There are 11 hidden switches. A switch that is on adds its own fixed numbers to the row, and there is some noise. The rows also spread widely along 11 directions, which tell nothing about the answers.
(in the rows, 128 means zero)
Known rows, each followed by its switches (1 for on, 0 for off):
[142  87 119  88 116 159 150 139 136 134 121 148 122 101 161 133 165 105
 152 160 109 135 133 129  94 143 127 138 118 145 168 135 143 128  81 117
 155 106 114 118 138] => 0 0 0 1 0 0 1 0 0 0 0
[107  91 125 107 111 161 135 116 121 127 114 126 126 118 132 131 133  95
 108 156 118 148 126 147 106 103 120 121 124 153 135 137 134 131 130 140
 146 103 114 147 143] => 1 1 1 0 1 0 0 0 1 0 0
[ 89 140 110 102 161 116  98 119 141 136  95  89 116 108 111 118  55 130
 136 138  90 137 156 143 113 120 119  90 127 189 114 117 111 149 165 153
 122 145  84 166 105] => 1 1 0 0 0 1 0 1 1 0 0
[131  69  85 135  79 132 154 158 128  91  67 102 147  82 109 161 129  81
 118 176 101 140 124 120  95 163 143 181 175 154 136 137 132 155 106 181
 173 138  68 215 158] => 1 0 0 1 1 0 0 1 1 0 0
[115 126 118 104 123 149 120 118 126 144 100 140 120 152 135 120 108 137
  96 135 133 138 120 143 124 111 127 102 121 163 120 149 110 126 126 133
 115 128 110 109 153] => 0 0 0 0 1 1 1 0 0 0 0
[ 95  50 107  80 120 149 140 143 151 121  96 104  85  62 158 149 152  86
 165 149  77 175 124 112  49 114  82 124  88 154 125 154 152 154  91  72
 189  64 100 136  86] => 0 1 1 1 1 1 0 0 1 1 0
[ 80 111 113 114 127 158 115 104  95 156  94 114 145 150 107 139 123 100
 100 122 149 158 132 156 146  83 105 122 113 128  91 146 101 148 141 137
 127 108 123 177 145] => 0 0 1 0 1 1 1 0 0 0 0
[117  93 123  99  93 167 130 114 104  95  61 117 123 119  72 110 149  59
  71 136 124 125 120 168 130  86  90 101 118 146 107 138 130 133 151 158
 158  92 112 202 125] => 0 1 1 1 1 0 1 0 1 0 1
[122 107 125  84 137 183 137 126 120 194 116 156 132 134 160 140 123 146
 121 143 131 151 136 133 126 102 125 100 105 163 147 147 129 124  92 131
 125 118 117 104 162] => 0 1 0 1 0 0 1 0 1 0 0
[146 100 110  91 121 155 129 144 124 163  93 138 131  95 154 145 104 148
  97 145  96 134 132 136  99 102 121  88 125 187 160 143 128 132 126 159
 126 148  55 142 138] => 0 1 1 1 1 1 0 1 1 0 1
[128 105  98 100 120 117 120 139 140 110  90 111 111  81 129 132  95 132
 103 116  91 136 125 141  94 120  92  98 117 172 128 129 122 152 151 141
 145 139  87 163  88] => 1 1 0 1 0 0 0 0 0 1 0
[ 93 122 127 115 118 137 142 100 120 101 109 103 114 156 136 136 110 116
  92 128 126 126 118 132 101 108 118 116 130 158 101 144 108 125 124 152
 148 112 131 130 167] => 0 1 1 1 0 0 0 0 0 0 1
[110  91 107  94 101 155 104 129 138 130 100 144 139 124 101  85 127 101
 114 159 127 166 129 164 137 118 139  99 115 161 112 146 131 105 146 103
 122  95  86 133 120] => 0 0 1 0 0 1 1 0 1 0 0
[129 116 121 130 107 124 143 118 124  94  98 113 111 104 152 170 164  84
  89 139 117 134 112 123  90  96  78 120 123 133 129 153 116 170 132 126
 169 106 108 169 134] => 1 1 0 0 1 0 0 1 0 0 0
[113  66  96 111 105 137 151 133 105 128  91 101 134 100 129 170 129 118
 104 122 123 151 104 130 103 132 102 173 143 119 124 130 119 165 111 163
 144 132 119 198 134] => 0 0 0 0 0 0 1 1 0 0 0
[124  80 103 121  68 125 128 134 133  88 101 122 150 104 156 143 145 118
 130 132 120 157 127 137  67 108 115 119 103 153 106 173 109 115 126  87
 170  83  86 128 138] => 1 0 1 1 0 1 1 0 0 0 0
[165  43  96  99  62 142 147 155 129 114 116 159 157  85 149 129 153 121
 121 151 119 153 123 138  80 142 131 139 126 157 157 156 144 103  94 115
 163 107  84 122 126] => 0 1 1 0 0 0 0 1 0 0 0
[ 95 110 142  89 125 157 113  94 123 116 128 120 110 138 132 102 134  89
 112 154 110 134 136 163 102  85 116  77  92 156 126 133 126 104 155 119
 135  80 111 119 135] => 0 1 1 1 1 1 1 0 0 0 1
[122  90 109  99  97 184 139 150 128 167  51 149 147 106 121 134 158  87
 130 161 138 176 146 125 124 110 121 112 113 173 114 176 137 133  74 105
 174  84  76 150 159] => 1 1 0 1 0 1 1 0 1 0 1
[ 87  96 101 129  89 150 104 118 109 145  76 120 160 111 120 160 168  71
  75 129 158 204 120 147 143  52  88  95  95 118  69 185 106 157 164  86
 145  64  65 201 132] => 1 0 1 1 1 1 1 1 0 0 1
[122 153 114 124 147 111  93 119 123 121 141 106 164  99 156 139 112 109
 188 143  91 122 199 164 103  92 123  80 106 165 133 133 101 132 177 108
 141 111  70 158 114] => 1 0 1 0 1 0 1 0 1 0 0
[105  67  95 110 108 155 121 143 126 150 116 126 166  84 150 145 148  83
 162 180 108 180 161 141 101 126 153 140 123 154 137 145 139 129 110 113
 160  97  52 165 144] => 1 0 1 1 1 1 0 0 0 1 1
[108 131 112 120 115 135 120 121 128 119  67 120 124 136 107 133 111 109
  89 122 130 139 126 139 128 105 106 107 122 159  97 154 105 153 137 143
 145 128 101 160 136] => 1 0 0 1 1 1 0 0 0 0 0
[ 80  91  84 130  91 110  99 119 117 110 114  92 165 135 121 126  66 135
 123 131 120 165 147 151  92 109 139 109 122 169  69 158  93 108 163 121
 138 111  81 145 143] => 0 1 0 0 1 1 1 0 0 1 0
[141 106 105 132  99 142 151 126  84 130  95 120 181 123 147 179 150 116
 114 126 132 115 154 143 108 106 120 152 139 138 131 151  99 147 102 176
 169 139  93 190 179] => 0 0 1 1 0 1 0 0 0 0 1
[137 140 144  83 160 163 135 121 132 135 115 137 107 105 136 104 140  83
 147 195  81  97 164 154 112 142 143 112 142 185 198  92 150 129 112 176
 137 142  90 148 143] => 1 1 1 0 0 1 0 0 0 0 1
[120  90 111  98 116 150 124 130 124 138 114 136 143 114 139 123 123 116
 153 141 114 143 154 151 100 112 127 116 106 160 133 147 126 120 112 114
 153 103 103 118 127] => 0 0 1 0 1 1 0 0 1 0 0
[103 118 122  96 156 161 120 113 121 193 128 140 123 128 166 155 117 137
 106 124 137 167 124 137 133  89 109 107 103 140 142 137 120 156 126 128
 110 125 119 121 134] => 1 0 0 0 1 0 0 1 0 0 0

New rows. What belongs after each?
[118 149 128  99 155 138 121 110 122 141 106 119 107 132 155 146 101 147
 117  88 113 116 138 140 109  70  80  72  85 161 120 150 101 153 138 123
 135 121 126 116 113] => 0 0 1 1 1 0 0 0 1 0 0
[142  78  99 108  83 150 147 137 102 136  70 136 138 109 140 170 157 133
  69 101 140 152  97 136 111  93  78 134 111 124 114 166 107 160 111 135
 152 121 108 172 135] => 0 0 0 1 0 1 1 0 0 0 0
[131 116 126  80 132 164 119 132 139 150  84 154 104 102 120 103 149  96
 113 155 118 148 130 148 128 112 101  89 106 167 146 136 139 139 121 113
 135 107  97 137 107] => 1 1 0 0 0 1 1 0 0 0 0
[151 112 114 113  86 135 126 118 124 102 124 147 149 150 138 111  95 153
  86 134 122 110 127 160 104 112 150  99 127 171 138 149 111  93 143 162
 128 138 103  95 165] => 0 0 0 1 1 0 0 0 1 0 0
[104 123 118 112 117 125 111 114 137 104 115 110 120 124 132 117  93 119
 115 146 105 139 133 149  96 103 124  86 120 175 114 138 113 122 168 127
 132 111  97 131 135] => 1 1 0 0 1 0 1 0 1 0 0
[122 117 129  87 130 184 121 115 106 181  86 145 140 132 147 135 111 151
 113 110 130 136 144 159 120  64 104  80  79 174 135 153 114 127 120 135
 128 115 112 113 142] => 1 0 1 1 1 1 1 0 1 0 0
[106 104 110 120  98 128 137 126 123  86  71  99 130 128 115 130 119  97
 153 122 120 126 152 128  72 117  98 123 111 169  85 171 104 127  95 108
 192  84 127 137 136] => 0 1 0 0 1 1 1 0 0 0 0
[114 103  78 133 107 121 125 159 144 133  91 113 139  96 142 165 104 121
 126 166 107 175 130 104 106 136 136 117 153 172 101 167 114 147 131 113
 143 123  44 169 151] => 0 1 0 1 1 0 1 0 1 0 0
[ 77  87 115 102 116 124 116  89 117 131 144 108 124 144 169 144  84 175
  87  68 141 173  98 154  92  68  90 102  79 130  85 147  93 127 169 106
 117 101 150  99 112] => 1 0 1 0 0 0 0 0 0 0 0
[116 132 118  96 150 145 103 127 120 141 101 104 154  96 126 119  91 109
 185 149  83 113 198 167 105 106 135  87 110 191 143 118 117 123 150 148
 141 125  65 167 124] => 1 0 1 1 1 1 1 0 1 0 1
[ 86 124 137  84 160 134 112 111 163  94 113  94  47  83 130 114 147  59
 130 162  73 144 107 142  96 109  87  92 100 139 137 107 144 165 173 101
 134  81 112 160  76] => 1 0 0 1 1 0 1 0 1 0 0
[145 133  97 121 120 114 118 135 116 139 107 122 141 104 170 173  99 173
  88 120 101 130 128 133  99  96 103  90 132 170 132 147  90 149 164 149
 116 163  55 167 139] => 0 1 1 1 0 1 1 0 0 0 0
[139 136 113 125  98 151 138 139 136 116  75 155 146 151 114 113 141  88
 126 156 146 129 155 125 133 133 147 109 137 177 110 178 120 115  79 120
 168 106  95 112 177] => 0 0 0 1 1 0 0 0 0 0 1
[135 106  91 137 102 103 156 144 123  80  77  94 129  88 129 173 126 103
 117 129 104 120 122 121  88 153 105 174 168 142 126 132 107 178 119 172
 172 153  98 211 135] => 1 0 0 0 0 0 0 0 0 0 0
[154  98 128  90  91 161 116 117 110 123 110 161 137 118 125 105 160 105
  74 144 125 127 124 178 118  72 101  78  96 145 145 147 128 113 155 129
 136 101  99 131 126] => 0 1 0 0 1 1 1 0 1 0 0
[131  96 118  92  98 152 126 131 126 108  73 126 135 110 104 103 112 111
 125 139 106 120 146 156  94 121 117 104 114 185 131 139 127 112 123 145
 156 116  98 149 124] => 1 1 1 1 0 1 1 0 0 0 0
[154  63  99  83  64 146 118 141 117 101  66 138 154  98  91  81  89 133
  88 121 111 125 126 188  99 113 129  99 115 183 129 134 127  94 155 166
 136 129  77 147 112] => 1 0 0 0 1 1 1 0 1 0 1
[154  99 145  69 122 179 138 110  99 123 109 142 120 114 119 101 150  96
  97 139 102  85 134 186 118  94 111 101 105 143 181 103 141 119 137 189
 135 122 131 151 129] => 0 0 0 1 1 0 1 0 1 0 1
[120  86 102 105 103 121 121 127 114  98 109  96 143  92 132 133 111 112
 133 118  97 129 150 154  74 101 100  99 103 159 113 140 116 125 149 131
 164 102  91 163 109] => 0 1 0 1 1 0 1 0 0 1 1
[124 120  99 128  92 126 116 144 161 109 102 129 125 123 156 133 105 130
 114 173 108 165 122 105  89 121 146  75 132 198 108 184 120 106 134  83
 136 100  46  96 162] => 0 1 1 1 1 0 1 1 1 0 0
[139  77 109  84 102 157 123 141 134 119  84 143 112  85 112 115 153  90
  96 142 107 147 108 154 119 106  96 102 107 144 138 138 143 139 145 118
 138 100  87 165  91] => 0 0 1 1 1 0 1 0 1 0 0
[122 124 106 124 101 132 144 138 147 115  75 139 113 133 139 139 129 120
  94 133 140 155 105 110 115 133 121 129 140 161 106 168 115 149  98 113
 150 118 109 118 153] => 1 0 0 0 0 0 0 0 0 0 0
[117  83 113  99  94 141 106 120 130 121 130 136 140 106 140 120 143 103
 122 133 122 166 135 156 101  78 100  76  78 142 106 166 123 113 156  76
 151  63 100 121 108] => 0 1 0 1 1 0 1 0 1 0 0
[131  79 127  99  81 161 126 106 108 110 119 139 148 123 130 121 167  99
  85 132 132 140 114 174 114  76 103 105  91 121 134 146 126 112 149 125
 142  79 121 144 129] => 0 0 1 1 0 0 1 1 1 0 0
[ 64  87 119  71 130 166 100 100 119 131  76  97 107 142  57  72  64 107
  84 125 116 144 116 182 141  99 122  89 109 166  90 111 128 112 176 170
 104 113 119 162 107] => 0 0 1 1 1 1 1 0 1 0 1
[ 57  74 117 101 110 172 114 108 123 137 101 100 143 142  84 101  91  81
 135 186 118 165 147 157 121 130 166 136 133 168 106 122 135 103 132 161
 138 100 109 162 167] => 1 1 0 1 1 1 1 0 1 0 0
[ 94 125 107 124 138 142 124 126 141 150 119 114 123 118 142 153 103 112
 102 192 101 162 122 123 133 137 157 127 169 168 140 119 127 152 149 165
 112 152  62 179 170] => 1 1 1 1 0 0 0 0 1 0 0
[123 101 105 113  78 150 110 134 135 141  97 157 155 143 147 113 102 150
 113 138 142 173 137 137  99  97 141  76 101 198 100 191 111  86 121  79
 137  93  75  68 161] => 1 1 1 0 1 1 1 0 0 0 0
[167 146 131 120  84 114 115 120 138  48  89 135 122 111 122 101 160  75
  82 150 104  92 135 162  95  97 109  69 112 168 142 152 116 122 165 132
 160 108  70 138 126] => 1 0 0 1 1 1 0 1 0 0 1
[ 76 116 112 108 137 146  91 108 127 138 124 104 131 122 107 115 102  88
 107 165 108 162 136 169 147 105 140 102 127 150 120 108 125 136 190 148
 101 122  81 184 124] => 1 0 1 1 1 0 1 0 0 1 0
[123 130 127 103 121 134 111 116 135 104 106 111 129 126 135 104  86 125
 129 157  89 111 150 156  87 117 150  82 123 198 145 125 118  97 154 153
 123 130  71 118 150] => 1 0 1 1 1 1 1 1 0 0 1
[104 132 102 156  91 106 131 127 142  73  88  92 139 137 145 146  93 116
 136 165 104 138 146 112  68 127 148 119 153 199  89 175  96 120 124 120
 172 114  72 129 183] => 1 1 1 0 1 1 0 0 1 0 0
[ 78  97 126  75 152 157 114 118 130 156  93  94 105  82 132 136 124  92
 144 139  97 164 140 144 101  86  85  90  85 153 123 126 135 156 140 115
 145  85  97 172  97] => 1 1 0 1 0 1 1 1 1 0 1
[139 103 110 105 112 163 139 143 107 150  56 130 136  86 136 159 148  99
 102 132 117 142 140 135 104  90  85 108 114 168 140 157 127 162  99 141
 169 119  72 181 130] => 1 1 1 0 1 1 0 1 0 1 1
[128 146 114 101 178 129 121 144 127 143  94 100 117  56 153 173 145  86
 202 126  75 120 190 124  91  89  56  83  88 160 137 145 117 188 125  89
 180  98  83 194  75] => 0 1 1 1 1 0 1 0 1 0 0
[103 118 127 120 120 113 130 104 122  95 152  88 138 113 184 157 130 113
 159 143  95 127 156 140  58 102 118 109 108 150 128 137 105 122 146 117
 164  92 105 134 152] => 1 1 0 1 0 0 1 0 0 0 1
[ 71 127 112 100 169 141 128 133 141 152  55  78  75  92 125 161  75 115
 134 126  93 158 122 105 100 109  78 104 124 181 103 132 121 185 125 126
 136 121 100 180 106] => 1 1 1 0 1 0 1 1 1 0 0
[116  78  98  81 111 112  93 122 126 109 136 116 143  95 111  89  90 129
 117 111 106 145 132 186 112 113 118  94 104 143 115 112 120 109 197 128
 110 115  94 154  70] => 0 0 0 0 0 0 1 0 0 0 1
[110 128 100  89 147 122 109 148 173 115  84 111  76 102  96  89  45 126
  94 172  74 137 112 126 120 160 152  81 165 213 126 111 140 131 164 166
  96 164  52 144 115] => 0 1 0 1 1 0 0 0 1 0 1
[118 156 138 111 122 121 129 118 157  55  59 107  69 123 110 100 129  75
 122 143  94  98 131 130  77 110  86  79 112 190 110 153 120 143 126 111
 181  92 118 120 115] => 1 1 0 0 1 1 0 0 1 0 0
[154  77  96 113  84 135 129 143 110 121 107 131 170  86 145 148 104 143
 117 128 102 132 148 154  85 106 121 110 121 174 143 146 119 121 142 155
 157 137  71 160 130] => 1 1 1 1 1 0 0 0 1 0 0
[123 117 125 108 133 148 137 121 110 137  96 116 127  97 151 162 162  80
 128 137 118 136 141 138 107  95  91 122 113 131 144 137 121 166 122 130
 155 102 103 179 132] => 1 0 0 0 1 0 1 1 0 0 1
[161 104 124  76 116 194 151 152 126 157  33 169  99 100  98 119 141 102
  72 136 122 121 111 136 138 114  91 105 123 180 161 141 152 156  84 169
 151 140 111 155 125] => 1 1 0 1 1 0 0 0 1 0 0
[169 119 108 122 116 129 158 143 102 117  85 126 129  82 160 188 157 113
 110 120 102 103 136 123  88 101  70 128 131 144 152 151 110 183 106 155
 180 140  99 188 132] => 0 1 0 0 1 0 0 0 1 0 0
[143  74 104  87 102 137 131 148 143  94  78 123 104  74 103 111 123  94
 111 156  81 123 123 144  87 138 107 115 128 171 145 128 144 138 132 151
 159 127  81 169  95] => 0 1 0 1 1 1 0 0 1 0 0
[158 127 128  79 146 141  93 122 124 147 135 145 146  67 148 117 146 108
 138 127  91 119 178 186 116  64  80  45  62 158 175 124 133 139 174 116
 141 106  80 152  62] => 1 1 0 1 0 0 0 1 1 1 0
[120  98 116  94 107 130 122 116 139  97 111 132 104 116 127 112 140 109
  90 110 126 146 103 155 110  96  85 100  96 129 110 146 122 139 151 100
 146  89 133 125  90] => 0 0 0 0 0 0 0 0 1 0 0
[115 121 117 114 121 138 120 122 132 131 117 127 131 118 147 140 141  94
 117 151 121 152 141 129 110  95 114  86 111 157 119 162 123 131 132 102
 149  89  82 134 138] => 0 1 1 1 1 0 0 1 0 0 1
[194 153 128 100 108 144 139 133 101  98  43 146 125 122 106 118 118 131
  63  95 109  50 142 161 108  84  76  66 117 197 149 147 105 136 129 196
 157 163  95 155 128] => 0 1 1 1 1 1 0 0 0 0 1
[138 114 131  73 147 168 145 116 107 155  88 143  82 116 135 142 139 125
  48 103 121 117  88 149 135  88  74 105 108 131 156 116 130 172 127 179
 116 147 136 155 115] => 0 0 0 1 1 0 0 0 0 0 1
[106 133 129 103 123 146 118 110 126 123 104 115 129 143 139 109  80 134
 129 133 111 126 153 151  94  89 132  70 109 200 115 149 112  98 140 129
 136 104 103  99 155] => 1 1 1 0 1 0 1 0 1 0 1
[154 113  92 124  94 105 108 145 142 101 106 135 144  86 130 132 135 106
  96 164 104 142 133 137 111 127 122  97 137 162 133 151 118 137 161 126
 141 133  38 169 115] => 0 1 0 1 0 1 0 1 0 0 0
[123 128 121  99 138 129 122 132 119 123  68  99 120  77 154 157 129 110
 167  92 100 129 170 131  64  67  48  70  68 174 110 167 106 159 121  82
 185  80  91 153  86] => 1 1 1 0 1 1 1 1 0 0 1
[141 103 100 117  70 121 134 112  91 105  71 122 148 159 129 141  72 203
  34  46 151 113  91 159  99  78  86 106 111 156  83 167  70 123 149 171
 125 153 133 126 147] => 0 0 0 0 0 1 1 0 0 0 0
[ 98 138 124  85 166 138 107 120 143 158 114 117  92 111 152 132 104 137
 129 133  97 147 131 132 111  99  96  71 100 171 126 134 118 146 148 106
 115 117  94 128 106] => 0 1 1 1 0 1 1 0 0 0 0
[ 97 150 119 119 140 105 100 111 130  94 103  76 135  93 146 134 130  85
 175 126  92 131 182 158  81  75  86  74  83 157  98 147  99 150 161  85
 171  74  82 165  99] => 1 0 0 0 0 1 1 1 1 1 1
[109  94 108 100 130 140 113 123 116 154 128 123 152 119 141 131  98 135
 150 131 117 145 159 151 104 113 130 118 109 160 133 138 117 120 125 130
 133 122  99 127 123] => 0 0 1 0 1 1 0 1 0 0 0
[159 168 152 107 126 148 153 107  99  87  72 116 110 144 132 132 130 109
  96 129  99  39 149 149  89  95  93  91 128 182 156 131 102 134 116 202
 163 146 124 148 173] => 0 1 0 1 1 1 1 0 0 0 1
[172 126 131 113  83 145 123 117 114 101 122 167 159 132 153 110 160 114
 113 132 135 106 150 170 103  89 120  84  96 156 152 161 113  99 133 116
 153  99 109  95 149] => 1 0 0 0 1 0 1 0 0 0 0
[135 101 124  92 100 173 125 117 112 139  96 147 144 139 129 100 109 136
  99 146 119 120 137 175 110  99 141 101 114 180 153 132 124 101 125 165
 125 128 105 111 162] => 1 0 0 0 1 1 1 0 1 1 0
[171  89  95 117  94 120 148 154 129 126 135 141 150  84 199 178 143 152
 123 164  92 131 132 116  67 141 135 137 144 162 177 147 120 136 107 146
 152 154  54 136 161] => 0 1 0 1 0 1 0 0 0 0 0
[154 113 108 109  97 135 150 148 135 114  83 137 116 121 174 144 112 158
 104 144 103 123 111 113  71 134 138 117 147 193 145 159 114 119  95 137
 138 142  71  98 175] => 0 0 1 0 1 1 1 0 0 0 1
[ 86 103 133  81 135 173 113 111 141 138 100 123 105 118 114  91 127  70
 129 179 102 153 148 156 113 102 131  88 100 176 132 127 149 120 126 126
 149  85  99 128 133] => 1 1 0 1 1 1 0 0 1 1 1
[118  90 117  95 100 136 122 125 138  71  83 116 106 112  80  85 130  67
  92 159 101 121 117 161 111 136 127 118 136 159 124 119 137 121 151 158
 146 114  91 171 113] => 0 0 1 1 1 1 0 0 0 0 1
[113 107  93 115 115 119  95 143 136 124 104 111 157  86 119 122 111  95
 172 158 101 159 177 142 100 114 121  88 111 174 103 160 117 125 148  88
 157  93  53 163 103] => 0 1 0 0 1 1 1 1 1 0 0
[110  77  99 130  72 126 150 127 116  87  82  93 137 120 155 159  96 138
  94 126 107 141 116 130  51 106 122 135 135 175 101 162 104 127 115 155
 174 118  92 139 176] => 1 1 0 0 1 1 0 0 1 1 1
[132 155 109 111 149 130 104 142 139 143 106 128 148  96 137 126 115 101
 173 160 100 129 188 142 123 125 139  82 124 185 140 138 118 135 140 119
 137 126  53 151 129] => 1 0 0 1 1 0 1 0 0 0 1
[105 134 153  81 159 181 147 113 124 126  52 104  71 121 110 126 134  79
 132 137  97  94 132 135 100 111  83 118 107 170 155 116 135 158  87 163
 159 115 147 154 127] => 1 0 1 1 1 1 1 1 0 0 0
[169 135 112 111 103 123 117 140 150  99 119 169 132 127 138  93 127 122
 120 155 116 115 143 144 112 138 146  85 128 181 150 152 124 102 127 113
 136 129  82  81 133] => 0 0 0 0 1 0 0 0 0 0 0
[120  70 100  88 122 136 103 132 117 137 129 121 149  66 129 125 119 107
 151 132  97 155 150 176 106 111 111 115 102 140 146 110 132 133 172 125
 129 114  83 180  74] => 1 0 1 0 1 0 1 0 0 0 0
[120 100  88 132  59 104 118 131 141  69  90 110 152 142 125 115  81 152
 108 124 122 142 125 138  78 124 143 104 126 183  72 182  89  92 143 111
 150 109  84 107 154] => 0 0 0 1 0 1 1 0 1 0 0
[105 145 117 130 129 131 108 106 119 133 127 124 148 151 141 135 113 114
 120 151 127 139 158 145 123  87 129  89 120 163 107 159  99 129 147 124
 138 113  95 130 163] => 0 1 0 0 1 1 0 0 1 0 0
[116  88 125 103 111 177 142 121 102 147  78 126 132  98 129 160 190  69
  99 142 127 150 132 150 119  77  75 128  99 123 133 146 132 173 104 139
 181  92 116 197 131] => 1 1 0 1 0 1 0 0 1 1 0
[112 116 107 136 101 133 157 128 121 108  51 100 101 124 135 187 115 125
  46 117 122 139  82 104 100  98  83 130 147 155  98 162 102 183 123 168
 156 140 108 184 167] => 1 1 0 1 1 0 0 0 1 0 0
[133 121 140 101 113 149 160 115 131  97  82 130  77 135 156 139 136 121
  82 132 109 105 100 122  69 109  93 115 119 170 148 145 120 142  93 149
 161 124 139 100 157] => 1 1 0 0 1 1 0 0 0 0 0
[121 105 121  99 129 156 125 118  95 137  85 115 147 109  97 132 116  96
 122 126 113 108 164 167 120 103 100 121 113 156 140 117 118 151 133 189
 157 139 115 197 122] => 1 1 0 1 1 1 0 0 0 0 0
